The rows of a group lie close to one hidden flat surface of 11 dimensions, which passes through zero. Surfaces can cross.
In the rows, zero is written as 128.
Known rows, each followed by its group:
[104 140  94  88 113 124  90 162 145 125 128 154 140 105 124 109] | K_890
[133 129 155 117 168 119 150 128 137 144  78 112 102 141 124 122] | K_801
[ 57 108 107 151 140 134 109 148 102 136 164 131  99 110  98 174] | K_485
[ 86 129 116 100 167 130 115 184 144 190 168 100 122 116 120  84] | K_801
[128 114 142 144 168 124 131  97 133 111 130 116 149 152 154 145] | K_485
[ 73 129 143  99  88 117 108 122 170  72 167 128 109 114 168 105] | K_410
[168  84 175 130 138 109 139  91 116  66  96 160 117 191 109 114] | K_485
[103 112 124 135 127 127 126 150 133 153 109 125 118 134  89 170] | K_410
[129 137  99 130 170  76 130 127 130 120 111 117  88 102 118 123] | K_485
[147 122 125 124 164 146 110 172 123 140 150 112 135 144  79 123] | K_890
[ 86 121 112 129 137 104 108 139 114 122 104 197 154 129 120 151] | K_801
[135 131 157  89 128 123 156 124 153 107 132 166 166  79 140  98] | K_485
[144 137 149 147 103 103 132 106 115 137 109 104 116 127 137 108] | K_410
[139 169 140 209  85 114 148  98 125 143  58 120 132 123 109 145] | K_801
[146 116  91  98 162 121 171 127 134 184 106 161 136 140 155 148] | K_801
[140 137  62 146 135 138  97 101  89 118 176 154 162 107 120 141] | K_801
[146 123 121 128 128 152 138 125 134 167 166 104 157 147 147 107] | K_890
[121 120 132 140 138 132 140 169 136 162 137 139 108 149  58 129] | K_410
[144 137 139  92 144 171 101 155 117 112 118 125 156 142 154 187] | K_485
[ 98 130 132 138  98 123 107 137 127 134 120 120 111 116 103 129] | K_410
[112 125 136 129 113 135 145 101 141  94 140 150  99 144 150 114] | K_890
[120 148 117  80 132 154 137 178 137 137 105 143 127  80 146 146] | K_890
[161 139  96 151 106 133 149 104 145 167 136  96 124 175 165  97] | K_485
[105 149 101 119 120 126 121 138 132 140 148 133 126  89 126 103] | K_485
[142 106 114 108 145 135 110 130 108 123 138  99 124 105 124 137] | K_801
[134 124 161  98 107 114 170 160 163 137 142 136 147  95 146 169] | K_410
[100 136 159 155 110 118 132 148 130 151 144 131 128  93  72  89] | K_485
[107 156  83 132 168 101  93  98 115  96 139 130 125  75 130 112] | K_485
[146 143 149 133 151 138 147 149 149 147 142  85 146 130 143 137] | K_801
[120 139 167 134 115  82  90 126 120  96 155 140  95 142  79  59] | K_890
[159 150  88  99 103  47 132  92 137 141 140 162 138  56 123 101] | K_410
[109 121 162 102 244 167 118 168 114 108 150 131 198 122 169 166] | K_410
[100  85  74 120 121 142 145  95 118 112 164 175 122 136 160 127] | K_485
[ 70 168 124 145 137 159 141 145 121 123 125 137  76  78 125 107] | K_890
[158  94 130 143 131 112 125  92 101  66 139 135 118 151 120 139] | K_801
[144 113  93 198 121  98 139 154 113 161 134  95 157 127 122 115] | K_801
[187  97 114 110 133 133 114  97  88  58 128 121 126 115 133 135] | K_801
[145 144 141 116 118 123 167 134 166 113 169 120 139 107 170 117] | K_410
[159 129 132 129 159  90 128 146 110 163 130 102 123 135 127 121] | K_890
[ 94 142 148 108  93 123 134 138 146 142 127 189 130 132 113 151] | K_801
[143 142 119 158 164  86  97 117 100 111 138 122 112 134  85  90] | K_890
[108 111 109 133  78 126  60  73  98 125 134 140 201 114 118 139] | K_890
[108 154  98 107 110 120 115 128 130  87 175 144  74  91 134 145] | K_485
[171 141 151 139  73 166 169 148 149 118 130 118  95 153 115 111] | K_410
[131 109 101 112 117 146 126 163 150 146 137 125 133 148 112 147] | K_890
[122 136 108 188 192 131 156 116 160 150 136  84 142 162 141 105] | K_890
[131 179 128 140 102 163 147  51 153 107 123 151 104 160 161 105] | K_801
[143 153  93 134 145 150 139 152 122 126 189 169 152  86  89 118] | K_410
[142 132  84 114 113 120 105 109 106 147 101 153 130 114 106 117] | K_410
[114 153 128  90 148 153  86 154 133 113 133 113 133 137 159 148] | K_485
[146 156  62 179 113 117 133  72 150 103 112 143 144 127 134  88] | K_890
[116 123  88 165 153 149 134 100 144  84 170 119 109 160 134 122] | K_410

New rows. What belongs after each?
[ 33 114 137 132 112 126  47 111 114 118 119 134 163 119 115 129] | K_485
[ 85  84  54 155  90 128 160 110 119 187 138 150 127 107 140 132] | K_485
[189 141  91 124 147 135 165 128 124 171 158 136 152 122 136 134] | K_801
[110 151 119 123 117 104 127 102 151 132 123 112 150  72 164 149] | K_485
[126 153 128 129 127 126 101 138 117 143  96 100 142  95 134 117] | K_410
[135 152  72 138 155 120 132  96  98 159 112 195 147 114 104 153] | K_801
[136 155  95  88 103 142 127 134 139 146 114 127 161  79 177 158] | K_485
[121 121  99  66 126 128 119 144 105 182 103 162 125  79 102 183] | K_801
[ 98 126 119  89  93 105  94 110 141  96 111 148 114 121 154 127] | K_485
[175 176  94 138 118 120  84 108 111 131  95 110 136 131 116  68] | K_485
[148 108 162 132 175 126 119 105 113 112  72 140 201 132 124 128] | K_485
[112 132 150 103 100 148  99 142 144  75 156 134 148 124 149 113] | K_801
[ 85 114 125 130 108 113 123  89 167 146 132 112 147 160 185  97] | K_485
[129 141 137 150 143 152 142 167 148 119 137 111 119 125  86 138] | K_410
[147 110 117 102 121 150 117 128  86 135 152 136 127 122 134 152] | K_890
[154 148 134 132 117 113 140 120 125  98 141 115  85 111 134 195] | K_485
[133  99 104 124 127 121 150 132 105 194 135 169 142 142 110 158] | K_410
[112 126 153 113 128 113 127 111 135  85 140 168 137  92 112  95] | K_485
[ 82 119  73  94  64 120 129 147 160 180 134 142 110 119 158  72] | K_485
[168 127  40 146  70 121 110  86  95 155 177 138 130 138 129  93] | K_890
[178 118 132 120 156  77 189 103 158 167 164 132 121 167 155  80] | K_410
[120 124  89 110  99 165 135 132 162 151 159 126 160 143 164 109] | K_890
[137 142 134 105  44 121 115 210 140 122 105 168 196  71 132 126] | K_801
[152 128 177 152 107 115 161 136 147  90 128 114 102 130 100 139] | K_410
[115  85 169 111 145  82 154 117 152 145 139 141 106 188 138 122] | K_410
[ 97  96 179  97 111  73 138 128 130 155 128 147 141 117 155 157] | K_410
[144 152 126 203  86 149 118 109  70 157 116  87 117 127 121  91] | K_410
[ 70 111 109 123 109  96 105 126 152 122 116 136 122 140 142 137] | K_890
[114 149 128 154 128 112 129 110 136 121 191 111 122 119 152  65] | K_410
[139 111  90 113 131 136 138 149 127 152 112 121 105 163 148 136] | K_485
[134 142 148 127 112 147 151 127 166 110 195 138 133 168 157  94] | K_801
[161 123 101 151  85 111 134 129  96 140 128 165 171  98 103 212] | K_801
[ 90 121 120 115  86 118  98 109 137 128 115 125 130 135 151 138] | K_485
[134 151 154 144 154 116 118 143 112 151 100 122 135  97  68 169] | K_801
[176 124 186  93 188 113 157 116 134 126 105 111 172 133 194 150] | K_890
[129 155 130 133 188 121 139 146 136 125 148 101 124 100 133 142] | K_485
[ 67 133 109 164 105 137  97 108 167 137 169 116 155 153 119  64] | K_890
[129 137 107 152 119 156 160  82 153 102  97 142 149 117 161 144] | K_890
[117 128 125 141 145 146  99 124 100 119  94 112 136 129 124 145] | K_410
[191 137  94 113  90 170 164 131 136 158  78 117 132 142 158 143] | K_410
[113 107 155 126 117 147 149 162 114 181 128  97 112 123 122 177] | K_890
[124 130  98  99 158 106 166 200 140 156 130 130  61  89 104 128] | K_485
[136 114 124 147 144 103 111 108  93 112 151 137  69 136  55  72] | K_801
[107 113 176 116  98  93 140 174 141 144  97 152 104 103  56  77] | K_485
[127 110  90 150  86 115 116 113  98 132 123 135 117 113 110 134] | K_801
[110 143 138 107 117 161 129 191 142 188 129 133 178  89 107  78] | K_485
[115 143 142 102 172 145  90 135 128  96 137 119 149 131 152 149] | K_485
[101 126 154 155 124 119 107  91 130 114 132 130 161 124 118 104] | K_485
[ 97 134 103 114 121 120 121 162 135 178 127 139 115 112 116  82] | K_801
[149 167  71  98 121 135  81 134 131 169  77 106 166 123 164  87] | K_485
[117  98 131 118  88 126 138 137 135 144 108 125 103 163 141 167] | K_485
[108  76  83 139 142 160 125 105  80  85 166 170  94 170 127 179] | K_485
[181 148 147 106 101 136 127 142 133 130  96 112 127 150 138 150] | K_485
[120 109 162 160 115 152 147 122 146 175 131  97 172 182 147 122] | K_485
[212 117 166 136 143 173 167 157 101 112 137 151 128 172  85 125] | K_485
[132 148 105 136 150 134  99 136 108 130 124 133 143 105  93  79] | K_485
[133 183 195 174 168 120 126 138 133 138 100 109 144 116  61 174] | K_801
[138 156 113 153 168 144 121  96 135 133 153  98 174 135 168 100] | K_485
[142 134 108 114 125 108 111  96 129 116  67 106 136 110 167 150] | K_410
[105 132 107 125  84 112 117 104 145 135 123 111 108 132 160 104] | K_410
